All groups share one centre, and each spreads out both ways along 13 directions, with some noise.
(in the rows, 128 means zero)
Some rows, each with its group after it:
[117 128 182  93 159 130 141 121 110 175 148 125 134 107 105 109 136 116]
(5)
[108 110 178 113 145 183 143 120 154 189 105  98 128 175 164  96  97  87]
(5)
[110 126 145 133 146 144  97 104 147 214 136 127 156 147 160 137 146  92]
(5)
[113 104 142 120 117 141  67 140 101 133 161 135 110 108 100 105 114 148]
(4)
[160  97 147 140 123 149 167 148 140 133 131 132 186 141  81 100  77 111]
(2)
[178 150 193 134 151  76  97  86 116 170 111 104 174 143 125 135 132 106]
(0)
[ 89 133 118 109 122 125 102 156 144 137 176 126 123  44 107 135 117 141]
(6)
[ 88 149 214 124 173 129 180 135 109 110 127 116 159 154 180 157  60 149]
(6)
[128 132 118 156 162 154  97 175 134 146 105 158 125 146 120 137 179  83]
(5)
[ 90 105 169 163 138 140 143 189 176 139 152 128 107  63 197  65 141 141]
(7)
[135 169 154 124 134  89 103 160 145 145 102 172  53 122 111 147  96 112]
(1)
[112 144 123 117 134 138 131 154 130 116 117 122 141 100  90  38  74 205]
(2)
[116 151  49 132 141 142  89 140 105 135 119 132  95 118 126 142 158 134]
(1)
[128 168 146 160 155 166  91 135 128 103 110 154 152  85 160 188 134  88]
(3)
[174 154  97 120 119 132  79  85  95 171 110 146 122  99 136 146 146 108]
(3)
[ 76 117 195 120 145 168 135 148 182 161 135 105 124 105 173  70 116 115]
(7)
[142  76 161 121 123 133 107 169  74 134  95 109 113 175 110 181 148 142]
(0)
[149  94  87 112  95 112 126 104 130 172 100 105 108 149 134 114 142 164]
(5)
[114 137 119 151 112 185 147 146 134  84 132 110 152 122  59 104 135 154]
(7)
[119 148 162 137  86 146 106 168 136  96 142 152 112 111 108 147 177 108]
(4)
[101 128  86 150 127 121 115 155 149 173 117  98 150 166 185 189 119 124]
(3)
[111  81  78 148 157 125 135 127 135 122 126 129 138 113 165 124 143 162]
(1)
[136 125 104 135 111 120  84 180 119 165 162 151 130  95 113 131 198 106]
(5)
[ 98 153  85 168 179 150 109 127 151 112 149 105 160 132 173 140  57  90]
(3)
[102 167  75 144  78 135  90 145 151 121 145 114 101 143 171 157 140 109]
(2)
[ 86 124  94  77 177 125  75 178 132 141 133 133 123 120 114  61  80 123]
(2)
[165 144 127 154 148 108 147 110 107 107 112 130  95 174 136  54  99 140]
(6)
[142 157 162 153 148 133 104 165 104 148 146 141 169 147  89 102  59 123]
(2)
[140 108  66 144 133 110  97 111 142 136 129 130 171 159  81 187 118 113]
(7)
[110  91 147 118 105 106 161 132 120 110 125 142 154 141 154 178 115 187]
(2)
[104 129 149 152 109 117  98 202 128 118 124 165  74 156 104 152  86 169]
(0)
[117  72 108 119 164 128 103 152 104 152 116 115 117 130 167  66 116 166]
(0)
[117 121  98 151 180 112  72  97 160 149  99 191 152 135 186 108 136 131]
(5)
[100 127 109 133 156 124 138 111 135 177 163 121 195 165 166 124  39 126]
(4)
[ 93 112 128  96 106 139  67 138 129 162 168 129 126  86 121 129 165 127]
(6)
[132 114  81 115 117 108 112 166 171 125  58 128  83 133 187  73  80 163]
(4)
[ 82 115  78 110 210 136 146 146 143  76 119  96 152 110 142 147 138 105]
(2)
[122 142 165 178 161 106 134 171 132 121 145 134 183 148 194 124  94 118]
(5)
[146 143 135 157 161 145 161 115 116 152 120 141 125 122 140 103 186 117]
(4)
[114 149  93 146 144 112  99 120 173 150 110 165 141 153 137 114 112 121]
(7)
[155 106 153 175 127 138 159 104 170  97 106 106 206 116 153 126 168 122]
(6)
[ 58 176  97 148 134 112  86 221 122 125 201 114 131 132 154 119  90 131]
(5)
[ 95 105 101 138 118 104 138 175 179 121 115 120 147 120 152 130 142 172]
(3)
[138 156 160 122  96 184 143 169 162 115 112 106 170  90 162 109 111  77]
(1)
[ 88 112 149 109 112 134  78 134 145 178 157 147 100  99 204 124  99 116]
(7)
[156 123 107 131 165 144 104 117  75 121 115 123 157 118 117 113 148 135]
(0)
[109 122 141 109 131 148  92 105 115 145 175  99 157 120 137  69  81 119]
(6)
[ 91 116  67 125 148 119 141 192 113  95 145  94  96 141 148  87  74 159]
(5)
[110 109  95  90 115 128 106  90 149 115 137 166 160 168 157  71  95 129]
(4)
[102 134 181 126 139  91 135 103 134 107 175 119 121 103 172 139 106 122]
(6)
[105 129 142 155 139 167  87  88 175 145 121 165 171  95 165 130 130 129]
(5)
[116 110 120 111 175 121  60 166 106 164 147 155 117 126 163 105 130  82]
(2)
[138 113 139 161 125 136 140 157 109 122 149 112 168  88 112 185 153 136]
(5)
[120 118  74  68 139 134 121 106 138 123 113 122 147  94 145  98 211 111]
(1)
[122  90 116 108 129 138  87 138  97 172 152 177 164 115 199 135 135 113]
(0)
[127 100 162  92 103 114  97 154 140 121 113 152 118 122 139 116 112 127]
(4)
[ 96 144 141 143 135 154 157 162 170 173 164  95 155 121 133 132 127  84]
(0)
[148 149 152 148 158  60 135 164 122 127 145 163 121 143 150 174  60  87]
(6)
[ 94 161  80 157 125 182 123 171 105 124 120 124 107 156 156 118  94 163]
(1)
[125 146 156 127 118 113 139 170 116 155 124 174 145 155 123 114 166 146]
(7)
[167 128 103 147 119 153 168 128 125 174 127 164 200 138 108 123  67 130]
(6)
[ 89 138  62 121 126 143  97 132 182 110  93  87 106 155 116 109  61 151]
(0)
[163 107 130  86 122 124 121 140 135 118  64 153 205  85 110 169 185 124]
(4)
[119 133 173 129 106 154 135 138 167 124 157 171 158  93 146 137 153  70]
(3)
[ 97 118  96 112 171 122 121 167 124 106 130 153 112  93 202 112 201 107]
(2)
[121  85 102 144 132  91  99 101 155 148 180 145 217 129 132 129 114 133]
(3)
[148  75 157 127 130  89  82 176  94 142 110 112 144 115 118 190 144 153]
(4)
[114 125 121 123 174  99 188 151 157 163  56 126 129 130 166 138 168 167]
(4)
[144 122 174 166 208 127 163 127 107 134 128 139 184 142 173 124 115  95]
(7)
[142  74 109 139 176 121 142 142 110 116 144 116 155  91 103 132  86 135]
(3)
[127 186 142 139 168 135 122 131 126  95  86 140 134 108 139 154 134 119]
(3)
[ 88 129 169 128 137 136  85 153 182 115 107 198 125 147 183 100 131 113]
(3)
[100 110 153 151 148 135 170 166 154 156 131 145  92  46 149 130 135 172]
(4)
[ 86 124 144 112 160 124  71 113  98 173 149 105 104 162 155 109 148 130]
(6)
[144 121  70 177 135 124 159 132 126 129  91 100 166 123 205 148 134 175]
(3)
[100 141 140  90 120 155 170 124 140 140 133 134 142 159 166 111 110 104]
(0)
[152  95 160 154 169 122 109 147 121 166 110 154 157 140 127 178 152  86]
(2)
[123 107  94 123 103 125 113 134  88 104 123 173 157 174 158 142  93 173]
(7)
[135 138 182 118 136 104 137 130 123 140 137 138 154 146 112 121 127 120]
(1)
[109 104 122 148 138 132 163 116 139 122 147 103 163  92 170 127 113 159]
(5)
[ 97 141 104 152 126 161  70 110  81 116 182  82 126 144 151  92 129 149]
(6)
[134 142 144  97  94 112 128 119  99 153 139 142 137 126  90 143 186 148]
(0)
[135  56 138 141 190 126 117 140 126 141 110 144 191 126 129 149  92 132]
(2)
[175  90  75 122 103 122 107 166 206 130  89 183 144  93 122  63 165  83]
(6)
[138 173 139 173  71 138 129 105 172 151  99 109 107 184 143 147 107 128]
(2)
[ 99  92 142  82  95 135 176 138 147 184 151 114  87  80 119 146 149 139]
(1)
[160 104  79 174  79 150  60 155 158 159 124 122 110 148 110 154 124  88]
(2)
[131 148 153 167  92 154 119 116 158  91 127 118 144 100 113 185  93 121]
(2)
[100 139 128 100 100 156 141  95 104 173 166 161 139 159 169 106  87 141]
(6)
[117 175 114 152 132 110 115 116 130  60 115 133 181 104 119 115 122 198]
(3)
[101 132 150 100  95 147 185 175 132 167 129  96  96 130 119 159 153 125]
(1)
[173 151 127 166  92  69  52 115 185  88 123 120 210 133 134  80 117 118]
(1)
[127 101 161  77 121 120 162 113 134 113 104 147 135 139 138 111  73 141]
(5)
[153 140 165 127 137 157 114 113 133 166 145 153 206 116 138 151 109  52]
(4)
[139 173 102 167 127 123  73 198 122 140  95  61 118  69 104 114 168 177]
(7)
[130 107 117 132 102 136 112 146 152  99 156 166 124  96  99 160 126  94]
(3)
[121 153  80 181 163 150 134 148 120 110 125 131 156 137  80 173 154 135]
(0)
[104 106 145 136  84 119 115 113 195 192 141 159 166 138 193 148 113 120]
(1)
[118 166 129 184 125 146  95 164 115 155 163 144 145  99 155  95 137 152]
(7)
[147 126 102 170  85 188 113  96 104 156 130  85 204 162 106 127 152 161]
(6)
[ 55 179 129 177 198 129  98 140 163 129 146 144 152 105 185 116 126 146]
(5)
[116 171 105 122 141 136 149 114 150 169  85 106 104 158 181  68 132 140]
(4)
[138 188 145 126 162 128 167 102 121 132  99 139 178 198 123 102 110 113]
(7)
[156  83  75 162 175 109  63 150 126 118 117 167 110 118 147  83 115 120]
(6)
[121 129 145 156  91  77 100 172 159 139 135 170 108 112 187 106 123 171]
(0)
[107 121 127 106 106 144  82 107 125 122 148 147 214 147 156  99 124 141]
(1)
[134 118  79 139  84 116 124 140 143 141 148  66 152 110 114 157 184 129]
(1)
[102 185 121 153 110 165 169 164 120  47 117 141 163 169 161  95 123 167]
(1)
[132 147 118 143 144 142  88 150 160 170 109 130 130 149 120  62  87 111]
(2)
[134 151 144 103  79  99 153  97  91 136 137 148 140 189 166 122 146 160]
(0)
[ 97 122 142 169 138 164 159 150 143  92 167 128 101  86 197  63  99 140]
(7)
[ 75 115 149  95  94 180 158 111 179 114 122 165 127 164 146 132 119 113]
(7)
[ 95 122 154 108 108 169 165 156 137 148 155 138 144 156 193 129 100  90]
(0)
[101 139 125 163 149 148 102 117 188  71 176 176 167 106 147  73  92  78]
(3)
[123 110 112 110 111 123 137 175 163  69 111 164 133 110 130  91  65 153]
(4)
[139 139 107 132 146  74 119 146 165 138  93 172 155 130 133  79 113 160]
(7)
[121 180 194  98 106 167 115 135 113 145 131 153 176 154 110  70 134 118]
(1)
[115  71  80 143 170 106 178 114 153 128 105 149 181 114 187 129 127 185]
(4)
[163 105 137 125 143  88 114  76  91 111 118 181 171 155 131 133  96 155]
(3)
[158 129 170  95 106 111 100 145  94 164 104 173 131 141 198 137 171  93]
(0)

New rows, each followed by its group:
[103 140 158 175 163 184 171 140 147 112 111  70 196 160 162 107 122 125]
(7)
[144  62 163 142 159  93 147 172 135 157 131 174 122 107 149 145 113 124]
(4)
[ 93 123  79 152 169 160 153 170 147 108 118 134 123 120 102 121 136 147]
(0)
[121 105 107 171 181 127  97 172  66 129 126 160 106  92 107 178  84 197]
(6)
[130  97 148 142 165 128  50 184 133 153  72 179 118 125 121 106 134 148]
(1)
[159 115  75 111 106  81 114  87 144  97 150 168 141 101  75 178 116 104]
(3)
[ 88 141 160 133 151 150 118 138 137 120 137 127 158 133 150 130  64 130]
(5)
[134 128  90 154  99 148  75 123 176 154  93 163 131 138 166 116 167 124]
(5)
[119 126 100 115 118 150  98 111 139 143 165 110 132  91 107  35 139 130]
(6)
[100 156 149 155 142 146 101 187 163 108  81 170 105 140 163 147 174 115]
(3)
[138  75 117  63 152 100 100  86 139 158  86 204 128 146 138 119 122 118]
(5)
[109 118 131 107 145 135  60 143 132 151 130 137 119  87 111  60 113 156]
(3)
[180 155 230 147 105 117 140 165 113 165  91 120 133 132  97 115 175 126]
(5)
[125 105 170 146 124 106 140 183 126 201 157 132  89  82 119 175 133 137]
(4)
[118 142 146 163  87 133 146 141 143 116 165 130 179 126 159 188  90 118]
(1)
[ 91 152 105 201 121 172 101 153 132 136 178 185 111 131 156 115 146 133]
(7)
[ 96 165 121 113 160 195 137 187  69  92 104 156 116 134 133 142 132 136]
(1)
[ 86 138 100 144 130 155 137 142 165  78 154  96 169  74 162 135  59 144]
(3)
[ 99 158 194 106 130 119 121 102 131 164 150 156 168 130 181  90  61 146]
(2)
[151 120 113 149 160 125  98 129 119  79  86 125 128 100 123  87 104 172]
(0)
[118 146  92 125 105  88  49 211 123 136 142 175 129 190 150 130  90 106]
(5)
[104 105  87 150 128 136  92 140  99  92 164 135 156 113  74 135 144 186]
(4)
[145 140 101 166 169 138  99 116 140 106 141 145 127  62  71  92 100 126]
(7)
[118 145 126 105  96 159 168 120 161 140 146 136 187 141 163  78  85 106]
(6)
[132 156 174 137 114 135 130 127 155 143  91 157  92 112 160  84 154 143]
(2)
[132 119 136 129 142 164 130 161 110 139 142 126 120  75  81 119 182 113]
(5)
[152 149 120 118 118  87 140 155 108 123  98 105 142 134 161 136 128 154]
(7)
[107  92  30 172 143 160 100 128 133  65 142 133 170 121 169 140  53 157]
(5)
[127 158  80 155 184  58  92  99 150 112  87 147 179 155 133  99 152 183]
(3)
[112 166 157 147  79  94 112 137 163 132 133 146 126 175 146 151  72 143]
(0)
[138 124  80 167 110 159 103 137 101 126 186 151 154  58  94 143 171 136]
(6)
[137 116 180 151  98  93 105 183  81 180 160 188 125 147 187 151 163 137]
(0)
[125 101 124 173 191 128  97 124 126 121 112 170 182 153 178 100  99 151]
(1)
[128  90 111 108 152 139  50 120 118 168 116 111 155 140 140 146  84 112]
(0)
[125 101 110 112 122 119  80 115 129 144 159 100 174 108 135 119  93 118]
(1)
[107 116 130  99 125 137  83 170 174 107  99 158 154 114 152 120  52 118]
(4)
[165 184  66 187  88 140 169 157 149 101 134 117 166 148 119 117 139 113]
(6)
[166  82 124 158 133 172  91 115 122 133 128 103 129  96  70  98  78 128]
(2)
[ 68 114  72 107 155 134  94 144 166 166 119 165 117 150 114 142 110 137]
(0)
[127 120  85 157 146 109 162 144 135 161 120 112 174 119 149 162 113 164]
(4)
[102 104  63 150 189 110  96 187 163 170 116 149 122  71 112 154 163 142]
(6)
[114 131 134 117 134  61 130 108 158 163 132 174 153  83 163 163 211 149]
(5)
[142 133 119 124  97 136 130 148 107 159 110 172 126 163 118 138 103 148]
(6)
[ 90 139 158 141 156 154 164 158 189 129 129 185 125  92 154 114 110 104]
(4)
[130  94  84 130 120 101 108 153 110  89  86 109 147 128 127 148 170 204]
(4)
[100 127 138 120  80 131 137 198 121 146 145 155  83 131 142 119 155 158]
(0)
[143 126 111 140 101 129  96 151 154 145  73 103 102 100 201 127 133 143]
(4)
[128  88 150  99 123 120 130 156 148 119  94  67 146  92 149 165 132 131]
(7)
[171  91 152 126 121 128 143 117 109 155  67  90 101 132 102 101 135 180]
(5)
[115 159 168 162 159 141 142 174 134 114 120 129 130 107 132 109 146 134]
(5)
[112 164 164 131 152 115 155 119 191 133 103 126 153 159 114 155 101  92]
(0)
[143 117  90 144 133 135 134 164 130 120 131 166 127  86 118 130 222 107]
(5)
[134  87 131  80 106 109 116  73 189 148  74 210 146 123 177 132 150 126]
(5)
[154  56  75 132  96  71 129 170 135  90 102 164  95 135 140 117 160 184]
(4)
[138 156 124 139 141 174 140 125 131 155 111 105 163  42 192 149 139 109]
(3)
[109 154 102 160 191  80  96 142 163 132  74 145 160 175 161 156 160 134]
(3)
[136 137  93 148 114 142 128 128 123 125 118 157 120 167 162  99 160 129]
(6)
[133 118  79 144  96 120 126 171 120 146  96 127 108 143 105  64 149 224]
(2)
[133 144 109 134 148 116 146 179 162 126  75 137 129 163 144  98 108 116]
(6)
[111 140 142  75 140 156 119 159 119 143 102 107 161 158 154 108 135  83]
(1)
[142 166 165 146 152 120 136 141 171 115  81 183 138 137 176 119 123  85]
(1)
[142 126 160 171 141 103 138 114 132  74 138 118 147 134 177 132  97 124]
(6)
[101  96  91 144 157  94 137 126 121 122 117 142 112 191 160 109 168 181]
(4)
[119  95 124 131 167 114  67 147 126 121 112 154 143 106 117 131 105 159]
(3)
[ 89 129 137 107 141 172 143 136 113 119 122 138 128 130 158  75  95 173]
(6)
[117 166 128 108 154 115 177 140 157 194  77 102 113 153 176 103 104 141]
(4)
[154 115 124 110 156  79 107 104 162 109 121 147 144  84 146 134 133  86]
(1)
[125 138 126 152 165 102 134 139 136  67 120 171 131 115 170 153  81 123]
(1)
[114 108 159 116 121 131  99  86 111 138 126 129 107 176 178 102 158 144]
(6)
[120 128 112 186 114 148 164 145 135 137 147 104 181 154 190  95 133 157]
(3)
[168  97 152 123 153  96 157 153 108 137 122 152 177 132 108 145 121 112]
(4)
[107 106 164 129 166 135 125 141 136 161  82 127 173 192 186 151  99 132]
(6)
[103  66 160 133 203 183 114 184  91 156  97 173 133 111 151 131 107 146]
(1)
[173 148 159 128 143 118 104 158 160 183  86 105 122 112 103  90 167  68]
(1)
[102 135 161 126  79 126  95 189 156 156 146 129  89 108 138 155  89 120]
(4)
[134 113 166  93 121 120 114 115  90 199 105 155 111 179 112 134  97 157]
(6)
[107 160 139 124 159 130 133 138 188 135  73 121 145 122 115 138 140 127]
(2)
[110 148  91 134 114 120  92 136 117 175 131 112 166 203 138 156 171 128]
(1)
[ 86 153 133 143  52 107 126 165 210 136 138 108 105 146 187 116  76 150]
(0)
[126  94  88 176 160 189 114 126 146 161 112 106 136 112 155 114 166 113]
(5)
[ 84  63 126 137 130  95 107 188 179 162 121 134 176 133 161 149 152 173]
(3)
[165 142 126 150 126 106 114 176  80  93 102 154  72 130  85 122  68 174]
(6)
[104 126  83 124 123 171 167 125 153 149 134 102 138 115 199 123 118 108]
(1)
[138 121 117 119 124 122 132 156 131 139 108 184 118 141 140 110 105 125]
(6)
[181  69 111 202 128 171 102 120 116 104 138 121 118 116 144 153 114  87]
(2)
[110 102 124 146 156 118 163 144 148 126 110 122 168 139 194 111 105 158]
(3)
[111 129 153 161 142 177 108 109 146 154 155 172 181  80 140 180 196  84]
(4)
[136  78 135  98 138 134 126 114  87 141 160 120  91 156 158 127 126  75]
(2)
[117  87 110 180 123 137 104 159 123 131 150 114 186 136 144 161 109 163]
(1)
[138 131 167 190 164 140 143 142 154 126 106 176 136 122 165  88  88 141]
(1)
[103 154 150 115 117 107 145 113  98 186 182 183 151 174 142 132 129 133]
(0)
[158  97 106 173  80 152 153 118 173 144 102 139 134 144 185  37 114 170]
(2)
[131 108 112 138 121 125 126 167  86 114 177 126 174 162 112 159  69 124]
(2)
[136  78 162 128 116 107 119 161 115 151 129 163 180 148 107 179  85 151]
(2)
[122 123  84 170 114 124 112 173 139 111 111 134 139 137 145 163 140 153]
(2)
[118 175 168  76 130 108 163 128 127 166 112 164 122 169 123 161 206  84]
(1)
[193 100  99 137  83 121 136 128 112  70  83 154 155 167 127 126  78 152]
(5)
[100 110 139 142 142 158 111 119 117 129 178 189 124 110 180  85  75 132]
(7)
[157  86 144 140 148 116  52 183 145  91 106 127 161 101 125 118 111  95]
(6)
